There are 6 hidden switches. A switch that is on adds its own fixed numbers to the row, and there is some noise. The rows also spread widely along 7 directions, which tell nothing about the answers.
Some rows, each with its switches (1 for on, 0 for off) after it:
[ -6  -9  20  -9   3  -4   2 -15  -4  27   5  -8  -4  -5  -6   6  13  -2
   5 -11  23 -12  10  17   2  -3   9]	1 0 0 1 1 0
[  4   5  10  11  -6   2  -7 -15 -11  14  -2  14  -1 -26 -12  -7  -4  -3
  -7  -1  27 -15  13  18 -14 -20  15]	0 1 0 0 0 1
[ -5  -8  21 -10  -4 -12  -4 -26  -1  15   8   1   2  -4 -15  10   7  -1
  -1  -9  14 -15  13  12   2  -8  10]	1 1 0 1 0 0
[  8  10  21  17   1   5 -14 -27  12  23  -6   2   2  -9   0   7  -7  -5
  -9   1  17 -12  12   7  -2 -31  19]	0 1 0 1 0 0
[  0  -3  16   3   8   5   3 -15   9  26  -7  -3  -5  -5  10   6   9  -3
   9  -6  19  -4   2  16   0 -12  10]	0 0 0 0 1 0
[  5 -16   9  -5 -10  -6  -4 -17  12  20   1   5  -5 -19 -13  -7  18  -4
 -19   0  14  -6  14  10   2   5   7]	1 0 1 1 0 0
[  7 -17  14   4  -1  -4  -4 -28  21   5  -7  10  -6   4   7   8  14  -3
  -5   5 -10  10   8   0   7 -12   6]	0 0 1 0 0 0
[-15 -19   7  -6  -7   7   8 -25   3   9  -6   7  -2   1  -3  17   8  -9
  16   5  -2 -17   0   8  -1 -21   3]	0 1 1 1 0 0
[  3   1  10   7 -10  11  -9 -18   4  13  -6  15  -6 -23  -5  -5   7  -8
 -11   3   7 -13   6  12  -5 -15  10]	0 0 0 1 0 0
[ -3 -26  11  16 -10  19   3  -5   3   3  -8   8 -14   0   0  -6   5  -8
   6   0  -1  -7   8  10 -11 -39  19]	1 0 1 0 1 1
[-12  -5  14  -8   0   1  16 -14  -2 -12   2  12 -14   8  -2 -14  18  -3
  17  -9  -6   8  -6  23  -9 -20   7]	0 0 0 0 1 1
[ -3 -24  -2   8   3  19  20   2  -1  20 -12   3  -8 -10   4  -5  11 -11
  24  10  16 -10  -6  19 -17 -19   1]	0 0 1 0 1 1
[ 21 -18   0  20  -6  18 -11   0 -11  15  -1 -10  -3 -20  -6 -10  -2 -15
  -2  20   0 -10   9  10 -18 -16   2]	0 0 1 1 0 0
[ -6 -16   5  -6 -11   1  -6 -17 -10  11  -2  16   1 -25 -10   6  11  -7
   3  -1  17 -22   8   9   1   5   6]	0 0 1 0 0 0
[ -7 -21   9  -7  -5  -8   8 -15  -8  22   1   1  -3 -14 -12   5   6  -1
   7  -9  27 -16  15  15  -8   4   6]	1 0 1 0 0 1
[  1 -17  14   0  -2   3   5 -18   1  -9  -2  14  -7   6  -2  -6  12  -5
  12   5 -17   4   4  14  -9 -21   2]	0 1 0 0 0 1
[  2   0  14  11  -3   3  -4 -25  -1  13   0  -8  -2   4   2   7  -9 -11
   6   2  -1  -8   4   7  -4 -31  15]	0 0 1 1 0 0
[ -2 -10  11  -1  -5  -3   8 -24   6  -5   0   9  -9   8  -5 -10  11  -7
   6   2 -14  10  -3  13  -8 -19   6]	0 0 1 1 0 1
[  8 -18   5   3   1   5   3  -2   7  20  -3   3  -6 -20  -6 -13  23  -4
  -6   8  17   2   3  16  -1   3   1]	0 0 1 0 1 0
[-13   2  11   0  -6  -5   4 -25  -4  12  -3  15   1 -13 -13   4  -1  -4
   4  -6  27 -17   4  14  -8 -21  18]	0 1 1 0 0 1

New rows. What belongs after each?
[  8 -16   9  19  -7  11  -9  -7 -24   1   0  -1   2 -10 -10  -4 -16 -12
  11   9   3 -15  11  10 -22 -36  14]	0 1 1 0 0 1
[ 17   2   9   7  -2  -5  -8 -15 -11   8  13 -18   0  -7 -10 -16   1  -9
  -8   6   6   4   8  16  -8 -11   9]	0 0 1 1 0 0
[  6 -10   6   9 -20   6 -14  -9 -18   0   9   1  -6 -24 -22 -15   3 -13
 -12   3   7 -18  14  10 -11 -18  16]	1 0 1 1 0 0
[  6 -32   4   2  -5   8  -6 -13   9  11  -9  17   0 -18  -5   7  16  -9
  -2  13   1 -12   9   3   1  -5   0]	0 1 1 0 0 0
[ -4   2   2  -1   7   8  14   1 -24  13   7  -5   3 -21 -12 -14   9  -9
  19   1  31 -19  -4  28 -15 -17   3]	0 1 0 0 1 0
[  4  -8  11   8  -8  -4  -9 -18  -8  15   0   7   4 -18 -15  -3  -6  -6
  -6   2  24 -12  16  12 -11 -16  16]	0 1 1 0 0 1
[  7 -20  -6   6   8  16  20  -5  10  29  -8  -6  -2 -14   1  -4  15  -9
  12  21  12  -9  -4  16 -11 -10  -7]	0 1 1 1 0 0
[  6  -7   3  -5  14   2  22  -7  -8  23   2 -10  -4  -8   0 -10   9  -3
  20   3  16   1   4  27 -17   6  -9]	0 0 0 0 0 1
[ -6  -2  12   1   1  -7   4 -27  -7   1   5  -3  -1   9  -1  11  -2  -8
  15  -7   2  -9   1  12  -1 -22  12]	0 0 1 0 0 0
[ -7  -2  14   0  -8 -12   9 -20 -19 -10  14  -3  -6   4 -15 -10  -1  -5
  10 -13   8  -6   8  19 -12 -25  17]	1 0 1 0 0 1
[-12  -8   8  -4  -6   4  20  -9   5   2   4   1 -12  -2 -10 -16  26  -8
   5  -4   8  -4  -5  20  -3 -20   9]	1 0 1 1 1 0
[  8 -24   0  11  -6  13  -4  -5  -2  14  -7   8   2 -22  -6   1   6 -11
   3  14   9 -16   7   8  -8 -12   3]	0 1 1 0 0 0
[ 10 -21  12  15   0  16   0 -14  13  10 -14  14 -12  -3  10   3   2  -6
   4   8 -10   0   7   6 -10 -21   5]	0 0 0 0 0 1
[  3 -14  -3   7  -3  24  17   1  -1   6  -3   2 -16 -14  -5 -18  17 -12
   8  10  -7 -13  -2  20 -14 -20  -1]	1 0 0 1 0 0
[  5  -3   5   3  -4  -1  -5 -17  -1  32  -3  -4   4 -25  -8   2   0  -9
  -8   3  30 -15  10  13  -5   0  10]	0 0 1 1 0 0
[  5 -20   0   2   4  15  15  -4  -8  11   5  -7  -8  -8   0  -4   9  -8
  20   5   1 -14   5  20 -10  -9  -1]	1 0 0 0 0 0
[  5 -34  15   9 -14  10 -18 -16   2  19  -6   1   2 -11  -8  15   0 -10
  -6   9   1 -23  20  -2   0 -23  15]	1 1 1 1 0 0
[-10 -25   6  -4  -5   2   7 -15 -16   5   0   1  -4   2  -5   7   2 -10
  21   3  -5  -9   3  14 -12  -8  -3]	0 0 1 1 0 1
[ -2 -24  -2 -10  -1   3  21  -3  -3   9   6  -1  -9 -14 -10 -12  25  -6
  11   3   8 -11   2  20  -7   5  -6]	1 0 1 0 0 0
[ 12  -4  16  16  -2   2 -12 -11 -11  15   9 -22   1  -3  -6  -5  -6 -10
  -2   3  10  -1   8  13  -7 -25  15]	0 0 1 1 1 0
[  4 -26  -2  -8   8  -1  25  -4   0  11  10 -11  -3  -5 -10 -10  23  -2
  15   9   9  -2   1  21  -6   2  -9]	1 1 1 0 0 0
[-10 -14   5  -4 -10  -2   9 -10 -30   2  13  -6  -1  -5 -24 -11  -3  -9
  16  -1  12 -18   8  21 -17 -22   8]	1 1 1 1 0 1
[ 17 -21  16  10  -3   2 -10  -4   2  17   1  -7  -2 -11 -10 -18  10  -5
 -14  12   7  14  13  12  -9 -13   5]	0 1 1 1 1 1
[  3 -17  16  -3   4  -9  -8 -17  -2  26   2 -10   2  -5  -1  13   9  -3
   5  -4  19  -5  13   9   6   4   7]	0 0 1 0 1 0
[ -5  -9  -1  -6   0  -4  14  -8 -23   4   7  -2  -2  -9 -13  -9   4  -8
  21  -1  13  -8   0  23 -14  -4  -1]	0 0 1 0 0 1
[-11 -16   4   9  -2   9  18 -15  -7  12  -3  -2  -6   2   1   6  -6  -8
  26  -7  13 -22   2  16 -16 -32  12]	1 0 1 0 0 1
[ -7   3  15  -2  -4  -1   3 -23   1   4   0  13  -5  -5 -11  -9   8  -2
  -1  -2   6  -3   2  17  -9 -21  11]	0 1 0 1 0 1
